There are 4 nested groupings, the coarsest first. Each group lies inside one group of the grouping before and may be the whole of it. The rows also spread widely along 9 directions, which tell nothing about the answers.
Known rows, each followed by its group in each grouping:
[  1   9  27 -13  17   2   1  21   0   3   5  -5   6  10  -2   6  -5   8
   2  11] : J_920 Tesik tuko J_560
[-25  -1  -3   7   2 -14   9 -17  18 -11  17  -3   4  -2  -6  -2 -26   1
  13 -33] : J_920 fil gite J_181
[-13   8   8  15  -6 -16  14   2 -18   0  19 -20  11  16 -14  -3 -18 -23
  36  18] : J_920 Moz velo J_826
[-19 -13  10  24   1  -8 -18 -11 -17   0 -33 -21  11   8 -30   3   1  -8
  23  -3] : J_920 Toza Migo J_496
[  1 -12  14 -32   4 -22   4  26  13 -19  23   4 -16  14  10  13 -14  17
  -7  -4] : J_475 zudi pef J_906
[  3   3  -9  11  14  12 -19  -5   6   8  -2   3   9 -20  16 -21  12  15
   7 -13] : J_475 fof bis J_160
[  4 -16  10  20   2  -1   7  -2  10 -19 -19 -37   9 -14   1   2 -30  -1
   4  -5] : J_475 fof bis J_56
[  2  -7 -21  19 -22   2   0   8 -19  15  13  -4   7   1   0   6 -26  -6
  -1  -3] : J_920 Toza puda J_79
[ 15   7  23  -9  15 -14 -11  12  -5 -15 -16  -8  -9  13 -10  -2  24  -3
   1  19] : J_920 Moz velo J_885
[ -2  -5   2   1  -3 -10  -3  11   2  -8   6  -5   1   3   3   3 -10   0
   3  -2] : J_920 fil maz J_67
[ 52 -16  -9   8  15 -11 -27  31 -13 -21 -18 -17  -5 -26  15 -11  12   5
  -4  27] : J_920 Toza zup J_81
[-11  22   3   5 -40 -11  14 -17   8  -1  -4  10 -15  28  -6  12 -11 -22
 -16  -6] : J_920 Toza puda J_276
[ 11  10  17  11 -19   1   7  27 -12   0   4 -12   7   3  22  -3 -13 -17
  15  38] : J_920 Moz dor J_414
[-11  21  21  20   6  15  18 -20  10   4 -14 -24  15   1  -6  -3 -15  -8
  12  -2] : J_475 fof Nin J_104
[  8 -19   7   4  10 -13 -12   4  14 -28 -18 -16  -3 -18   2  -3  -9   7
  -4 -11] : J_920 Moz dor J_522
[ 10  24  -3   6  12  24  13  -1   1  19  10  -4  12   3  -2  -1 -10   4
 -11  -9] : J_920 fil maz J_850
[ 11  -3  13  16  14  -4 -28  13 -10  -6 -21 -12  11 -16   8 -17  18   0
  22  24] : J_920 Tesik tuko J_418
[  2 -12   4   8  10  -4 -10   6   5 -13  -3 -11   7 -18   7  -7 -10   6
   7  -4] : J_920 Moz velo J_885
[-31   0 -20  27 -37  -5  -7 -19  -8  11   3   4   8   9  -2  -1 -15 -17
   9 -19] : J_920 fil maz J_850
[-14  10  -8   6  -5 -17   9 -22   3  -6  11  -3  -6  17 -21   3 -11 -11
   5 -23] : J_920 fil gite J_181
[ 11   7 -10   8 -15  -5  -5  16  -9   3  19   6   1  -6  24 -13  -4  -8
  10  16] : J_920 Moz dor J_414
[ 14   2 -15  10  -4 -16   3  -8  -6  -9   6 -16  -7   5  -7  -6  -6 -11
   4  -2] : J_475 fof bis J_160
[ -6   1   6   4 -18 -12  -1  14  -7  -3  11   0   0   8  10  -1  -9 -11
  13  14] : J_920 Moz dor J_414
[  2  -7  -3  -9  15 -20  -2   1  -8  -7   8 -12 -10  19 -24   3   3   3
   5  -9] : J_475 fof bis J_160
[-13  15  -2  22 -12   5   3 -10  -8  11   0  -7  13   9  -4  -4  -8 -14
  14   0] : J_920 fil maz J_850
[ 11  -2  15  22  16   4   3 -16  19 -21 -31 -35   9 -21   0  -9 -11   1
   5  -8] : J_475 fof bis J_56
[-44   6   5  10 -31 -13  10 -13   5   5  16   9   3  19  -3   6 -25 -14
  19 -13] : J_920 Toza puda J_79
[ 13  -7   3   3  13  12  -8  21   2   1   2  -4   9 -19  17  -6 -11  15
  -3  -1] : J_920 Moz dor J_414
[ 20  13 -23   7   3 -19  -7 -22   8 -14   4   3 -15  -8  -3 -17  13  -9
  -6 -15] : J_920 Moz dor J_522
[-11 -14  -1  14  -5 -19 -15  -7   2 -14 -13  -6  -1  -5  -7  -2  -4  -3
  11 -10] : J_920 Toza puda J_79
[ -9  14  25  17   8  11  -1  -1  13   0  -9  -5  18 -16  15 -14  -4   2
  22   8] : J_920 Toza puda J_79

New rows. What belongs after each?
[ 16  11  -5  11   4   6  -2   7 -16  10   0  -8   4   7  -6  -1   1  -3
   0   4] : J_920 fil gite J_181
[ -1   1   6   9  -5  -1   0   5  -3   2  -2  -6   4   3  -2   4 -12  -3
   3   2] : J_920 Toza puda J_79
[ 17   4  27  -4  12   5  26  22  16 -17   1 -28   7  -2   5  12 -34   2
  -8   9] : J_920 fil maz J_67
[  0  13 -10 -12   0 -11  13   0   3   3  40   9  -7  12   6  -2 -11   3
   5  -9] : J_475 zudi pef J_906
[ -8   4   0  11  -6  -3  11 -13  13 -10  -6  -9   1  -1  -7   7 -26  -5
  -7 -20] : J_920 Toza zup J_81
[  2  19  15 -16  10  -8   6 -12  19 -11  -2   4 -14  15  -4   1  10   6
 -10 -13] : J_475 zudi pef J_906
[ 14  13  -8  24 -10   1   4 -15  -6   1 -13 -17   4  -1 -10  -1 -11 -18
  -7   0] : J_920 Tesik tuko J_418
[ 11 -11 -13  -6   6 -16 -23  21 -16   1  15   5  -4   2  -1  -3   6   7
   2   5] : J_920 Tesik tuko J_418
[  6  26  12  11  -4  19 -16  -5  -2  17 -29  14   1   7   4  -7  27   0
 -11   6] : J_920 Toza puda J_276
[ 11   1  -5   4 -14 -16  -3   7 -13  -3   0  -6  -9  15  -8   5  -4 -12
  -1   9] : J_920 Toza Migo J_496
[  2   3  -6 -16  -1 -24   2   0  22 -19  29  10 -17  -2  18  -9  -6   5
   0  -9] : J_475 fof Nin J_104
[ -4   3  16   9  15  13 -10  -1   4   4 -13  -6  13  -9   9  -9   6  12
  13  -2] : J_475 zudi pef J_906
[  0  12   2   0 -11  -7 -12  10 -13   6   7  11  -3  13   5  -8  15  -6
   7  14] : J_920 Moz velo J_826
[ 11   4   1   7  20  11 -11   3   6   0  -9  -2   8 -17   5  -8   0  13
  -4  -9] : J_920 Toza zup J_81
[-43  -6  -4  14 -18 -17 -18  -4  -8   5  11  13   9   6   2  -8  -4  -5
  36  -5] : J_920 Toza zup J_81
[ 49   0   4  -2  12  -3   5  26  22 -27   5 -15  -3 -34  35  -8 -22   7
 -20  15] : J_920 Tesik tuko J_418
[-4  3  5  2  1 -4 -8  8  4 -3  5  1  4  1  8 -6  0  2  8  1] : J_920 fil maz J_850
[ -3 -20  -9  -1 -27 -30   4  13  -4 -17  16  -8 -12  12  -2  14 -33 -11
  -1  -2] : J_920 Toza Migo J_496
[-13  -9  -9  15 -26 -16  -7 -11 -25   2 -15 -11  -6  28 -33  14  -7 -19
  -5 -10] : J_920 Moz velo J_826
[ -9 -15 -29   6 -14 -21 -29   5 -21   5  16  15  -7   9  -3  -5   9   1
   9 -12] : J_920 fil gite J_181
[  4  16 -12  -2   7  -6  -7  -3  -4   6  17  12  -6  10  -5  -8  12   2
   2 -11] : J_920 fil gite J_181
[  5  19 -11   0  -6   8   8   7  -2  14  24  11   2   4   9  -1 -14   1
  -5  -4] : J_920 Toza zup J_81
[ 12 -22   3   6  -4 -29 -15  25 -13 -25  -7 -21  -3   1  -1   2  -2  -8
  16  23] : J_920 fil maz J_67
[  8  -6  21  -4  15  -5   1  27   5 -14   5 -14   6  -4  10   1 -13   8
  10  11] : J_920 fil gite J_181
[-11  23  23  -3  13  15   0  16 -15  23   4   2  14  25 -10   1  13   1
  17  17] : J_920 fil maz J_67
[ -2  10  -6  19 -45   3  14  -4  -2   4  -1  -2  -2   9  12   8 -28 -22
 -15  -1] : J_920 Moz dor J_414
[  3   2  -9   8 -25 -26  -5  -5  14 -25  11   6 -10 -13  25 -15  -5 -15
   6   4] : J_920 Moz velo J_885
[ -5   3  -4  16 -19   1   8   2  -7   4   5 -10   6   8  -1   7 -24 -10
   2  -4] : J_920 fil gite J_181
[-3  8  0 10  2  5 -3  0 -7 12  2  1  7  3 -5 -3 -3  1  6 -3] : J_920 Toza puda J_79
[-14  -3 -16  28  -8  -9 -19 -26  12 -10  -6   2   7 -26  11 -24  -1  -4
  15 -23] : J_920 Moz velo J_826
[ 11   4   5   9   8   1   0   0  13  -9  -6  -7   3 -15   8  -6  -9   4
  -2  -4] : J_920 Toza puda J_79
[ -2  20  19  17   1  18  20  -8   8   8 -10 -14  13   2  -4   4 -23  -6
  -1  -1] : J_920 Toza puda J_276
[-16 -11  -1  -4 -20   3 -14   9  -6  11  -2   8  -4  15   4  11  -6   9
 -12 -10] : J_475 fof Nin J_104
[ 0 28  9  9 -8 13  8 -1  1 16  4  7  6  8  7 -4 -1 -7  2  7] : J_920 Toza puda J_79
[ -4  16  26 -11  20 -13  -1   8  13 -14   7   2  -2   8   2  -8  12   4
  19   7] : J_920 fil gite J_181
[ -5   5 -24  10 -18 -31 -14  -9 -22   2  13   9 -13  20 -17  -6  14 -19
  16   2] : J_920 Toza puda J_79
[ -2   5   3  -4   4   5  -8  -6  12   1  -3   8  -3   0   9  -3   5  14
 -10 -18] : J_475 zudi pef J_906
[-27   0   2   9 -36 -45  -9 -12 -25 -10  -3  -7 -17  44 -24   4  14 -35
  31  21] : J_475 fof Nin J_104
[-11  -7 -13  -5  -6 -12 -25   9  10  -5  16  27  -5 -13  25 -12   3  14
   4 -14] : J_920 Toza zup J_81
[ -9  19  24  -5   8   5  17  -3  15  -1   3  -5   3  12  -6   4 -13   0
  -1  -8] : J_920 Moz dor J_522
[-16  24 -21  13   3  -1  -1 -17   3  19  41  20  12  -9  12 -26  -3  -1
  31 -13] : J_920 Toza Migo J_496
[  2  20  -2  -9 -16 -21   3  -6   0  -3   9  10 -18  27 -10   5   4 -15
 -13   0] : J_920 Tesik tuko J_418
[ 16  18  19  16   7  15   9  -7  14  -4 -23 -19  11 -12   5  -3 -13  -5
 -11   3] : J_920 Tesik tuko J_418
[ -2  -6  18 -13  14  -7  -9  23   4  -9   9   1   2   0   7  -2   0  12
   8   6] : J_920 Moz velo J_885
[-13  23 -11  -4  -1  -5  25 -28  19   1  24   6  -8  18 -19   7 -22  -3
 -15 -43] : J_920 fil gite J_181
[  2  16   8  -6 -11 -18  24  -9   6 -11  12  -9 -13  25  -8  10 -14 -14
  -2   0] : J_475 zudi pef J_906
[ 42  26  11  -5  16  -5  20  16   6 -15  10 -17  -7   2   6  -3  -5  -7
  -7  21] : J_920 fil gite J_181
[ -3   3  -2  -8   7 -11 -13   8 -17   7  11   7  -5  19 -15  -1  15   1
   5   1] : J_920 Moz velo J_885
[ -3   6  12   2  19  -3 -12   7   2   0   4  -1  10  -6   2 -11   5   7
  16   5] : J_920 Tesik tuko J_418
[ -9   0 -18  17  -3  19 -30   4 -38  38 -11   7  13  17 -18   0  20   5
   0  -7] : J_920 fil maz J_850
[ -6   6  15   1 -23   2 -14  27  -8   7   6  14   4   5  29  -7   5  -3
  10  26] : J_920 Moz velo J_826
[ -8  24 -17   7   5   7  -9 -27   6  16   7  20  -1   1  -6 -16  16   3
  -5 -30] : J_920 Moz dor J_522
[ 12  -4  10  -5  16  -9 -11   9   2 -11 -11  -7  -5   1  -8   1   5   8
  -3   0] : J_920 Toza Migo J_496
[ -6 -10  34   1  32  21 -25  17  13   1 -31  -5  18 -19   8  -4   7  30
   5  -5] : J_920 Toza Migo J_496
[ 16   0  22 -19   0  -3 -11  27  -2  -5 -15   1 -12  19  -3  16   6   7
 -27  12] : J_920 Tesik tuko J_418
[-10   5   5  21 -12  -1  -9   0 -11   7  -6  -8  14  -1   3  -4  -7 -11
  18  11] : J_920 Tesik tuko J_560
[-11   5  13  -3  12   0   0  -1  -1   3   1  -3   3  13 -17   3  -2   5
   2 -11] : J_920 Moz velo J_826
[ 33   3   3  -1   6 -11  -5  15 -14 -11 -14 -16 -13  15 -14   8   9  -6
 -15  13] : J_920 fil gite J_181
[ -9   7   1 -11 -26 -29  13   2   7 -12  25   4 -15  22  -2  12 -23 -14
  -5  -2] : J_920 Tesik tuko J_560
